There are 3 ways to turn a row about zero (a turn may also mirror it). The second row of each pair is the first, turned, with some noise. The first 27 pairs use one turn. New pairs use 3 turns, one after the other, and a turn may come again.
Some pairs, each with its turns in order after it:
-.01 .19 .45 .40 .12 -.20 -.09 .08
-.09 .37 .21 .43 .15 -.06 -.20 .16 => (2)

.24 .28 .30 .59 .00 .07 .12 -.07
.13 .49 .31 .09 .20 -.28 -.17 .29 => (2)

.09 .13 -.27 .46 .40 .36 .30 -.23
.00 .39 -.52 -.09 -.15 -.17 .35 -.36 => (1)

.17 .17 -.38 .25 -.12 -.23 .25 .22
-.40 -.06 .11 -.11 -.28 .00 .31 .28 => (0)

-.13 -.11 -.13 -.12 -.22 .00 .11 -.08
-.10 -.02 -.08 -.21 -.09 -.03 .03 -.23 => (2)

-.58 .39 .23 .11 .25 .02 .06 -.33
.41 -.46 -.41 -.25 .28 .04 .19 -.01 => (0)

.53 .02 -.11 -.11 .43 -.10 .14 -.14
-.30 -.21 -.33 .33 .10 -.28 .31 -.11 => (1)

-.34 .20 .25 .17 .26 .05 .61 -.10
.51 .12 .05 .14 -.17 .13 .44 -.42 => (1)

-.14 -.07 -.08 .20 .00 .02 -.30 -.30
-.30 -.23 .21 -.02 -.05 -.19 -.12 .15 => (2)

-.24 .18 -.20 -.02 -.08 .00 .11 .21
.07 .32 .11 .12 -.05 .17 -.01 .10 => (1)

-.38 -.01 .22 -.16 -.04 .38 -.57 .13
-.27 -.25 .36 .03 -.21 .57 -.21 .10 => (2)

.07 .14 .26 -.02 .19 .00 -.10 -.20
.17 -.03 -.22 .16 .07 .19 .06 -.16 => (0)

-.09 -.26 .02 -.36 .05 .48 -.05 -.20
.10 -.31 .31 -.19 -.33 .21 .27 -.11 => (2)

-.10 .26 -.05 -.24 .35 -.13 .15 -.08
.06 .02 -.07 .29 .27 .21 .28 -.09 => (1)

.21 -.01 .21 -.11 -.16 -.38 .11 .19
-.05 .23 -.01 .33 -.01 .04 .09 .39 => (0)

-.20 .03 .17 .21 .02 -.27 .04 -.13
.18 -.14 -.18 -.08 .00 .18 -.02 .27 => (0)

.50 .03 .32 .11 -.21 .21 .00 -.03
.48 .11 .34 -.02 .08 -.08 -.29 -.05 => (2)

-.21 -.43 .12 -.31 .04 .08 .41 -.12
.20 .34 -.29 -.18 .00 -.46 -.25 .06 => (0)

.21 .06 .57 .16 .05 .15 .08 .22
.30 -.24 .11 -.15 -.18 -.33 .31 .18 => (1)

.24 .01 .03 -.14 -.35 .01 .10 .00
-.06 -.19 -.02 .14 -.31 .05 -.14 .16 => (1)

-.08 .06 .03 .26 .25 -.02 .05 .15
-.21 -.08 -.17 -.18 .13 .19 .04 .04 => (0)

.12 .54 -.14 -.35 -.24 -.64 .02 .26
.07 .12 .34 .29 .07 -.01 .74 .47 => (0)

.36 -.29 .45 .35 .00 .03 -.15 -.12
.22 -.02 .54 .29 .25 -.22 -.17 -.10 => (2)

.11 -.14 .35 .57 -.09 -.43 .06 -.29
.44 -.26 -.06 -.02 -.01 -.49 -.32 -.39 => (1)

-.20 -.01 -.04 .15 .08 -.03 -.15 .10
.09 .20 .10 -.13 .17 -.06 -.06 .00 => (1)

.15 .38 .01 -.24 .14 .04 .19 .01
.31 .17 -.21 .02 -.27 .04 .06 .18 => (2)

.44 -.09 .39 .41 .12 .19 -.02 .20
-.46 .00 -.30 .34 .01 .33 -.30 -.09 => (0)

New pairs, each followed by its turns in order:
.17 .08 -.33 .34 -.40 .36 .08 .01
.10 -.10 .28 -.52 .38 -.18 -.09 -.06 => (2) (2) (2)

-.01 .11 .41 -.13 .02 .00 .46 .34
-.43 -.01 -.14 -.19 .45 .14 -.24 .10 => (1) (0) (2)

.20 -.21 .43 .07 -.18 .22 .02 -.09
-.03 -.28 .19 -.06 -.23 -.43 .07 -.07 => (1) (2) (2)

-.32 .09 -.44 .23 -.11 .15 .21 .51
.07 .04 -.37 .31 -.42 -.38 .40 -.06 => (2) (0) (2)

-.17 .12 -.32 -.08 .22 .00 .23 .13
-.29 .10 .13 .01 -.12 .05 -.13 -.35 => (1) (0) (1)

-.13 -.04 .34 .10 .48 .33 -.28 .18
-.03 .03 .64 .03 -.39 -.18 -.04 -.10 => (0) (2) (1)

.00 -.10 .24 -.16 .32 .17 .26 .13
-.02 .30 .09 .03 -.01 .07 -.40 -.21 => (2) (0) (1)

-.10 .04 -.05 -.16 .04 .12 -.02 .20
-.01 .10 -.03 -.25 .03 .10 .03 .05 => (1) (0) (0)

-.01 -.36 .06 .15 .46 .25 -.10 -.16
-.12 -.02 .17 -.44 .18 -.22 .02 -.39 => (0) (1) (0)

-.25 -.11 -.18 .34 -.19 -.14 -.04 -.62
.04 -.37 -.20 -.45 .19 -.36 .31 .01 => (2) (1) (1)

-.06 -.06 -.30 .18 -.23 .11 -.15 -.19
.06 -.21 -.01 -.20 -.25 -.11 -.31 -.05 => (2) (2) (0)

.13 -.22 -.35 .35 -.22 -.43 .25 .02
-.17 -.02 .19 .16 -.02 -.33 .38 .51 => (2) (1) (2)

-.28 .37 -.32 -.19 .02 -.05 -.31 -.11
-.30 .02 .01 -.31 .11 .46 .18 -.13 => (2) (2) (1)

.22 .23 .05 .14 -.26 -.28 .05 .20
.25 -.32 -.04 .22 -.11 .01 -.06 .27 => (0) (1) (1)

-.05 -.33 -.04 .09 -.34 -.10 -.24 -.35
.12 .02 -.22 .44 -.07 .24 -.03 -.33 => (1) (0) (0)

.45 .16 .15 .14 -.37 -.06 -.15 -.03
-.11 -.36 -.05 .27 .08 .11 -.27 .37 => (0) (1) (1)

.29 .35 -.37 .21 .31 -.23 .01 -.08
.03 -.36 .06 .29 -.29 -.43 -.23 -.12 => (0) (1) (0)

-.10 -.12 .06 .01 .14 .07 .35 .04
-.16 -.18 -.17 -.25 .10 .02 .13 -.02 => (0) (2) (2)

-.02 -.04 -.02 -.33 -.21 .19 -.10 .09
.10 -.19 -.04 .25 .17 -.24 .09 -.01 => (0) (1) (2)

-.13 -.19 .06 -.06 .07 -.55 -.20 -.50
-.69 .01 -.10 .28 -.24 -.12 .11 .06 => (2) (2) (2)

-.18 -.03 -.38 .04 -.01 .07 -.34 -.12
.16 -.08 -.23 -.27 -.09 -.22 -.25 -.19 => (2) (2) (0)

.33 .08 -.24 -.01 -.15 .26 -.05 -.11
-.26 .07 .00 .19 -.30 -.11 -.27 -.09 => (0) (2) (2)

.11 .05 -.38 .07 .15 .34 -.36 -.03
-.08 -.07 -.22 -.53 .06 .25 .18 -.05 => (1) (2) (2)

-.35 -.28 -.03 -.16 .03 -.51 -.03 -.27
.38 -.29 -.19 -.04 .08 .32 -.21 -.39 => (2) (0) (2)

.00 -.51 -.01 .16 -.26 -.09 -.11 .22
-.27 -.11 -.16 .05 .08 .25 .25 -.42 => (2) (1) (1)

.11 .06 .01 .08 -.15 .30 -.06 -.18
-.09 -.12 -.05 -.18 -.09 -.07 -.16 .28 => (0) (0) (1)

-.12 .35 .21 -.33 -.24 -.13 .02 -.05
.25 -.10 -.01 .29 .09 -.16 -.36 -.25 => (0) (1) (1)

.19 .27 -.08 .04 .33 -.03 -.18 .07
.07 -.11 -.05 .02 -.30 -.36 .04 -.14 => (0) (1) (0)

-.10 .49 -.02 -.06 -.29 .58 .11 -.36
-.67 -.35 .04 .14 .00 .31 .29 .25 => (1) (2) (1)

-.13 .17 .07 -.16 -.15 .38 -.05 -.46
.36 .11 .25 -.33 -.15 .27 -.20 .07 => (0) (1) (0)

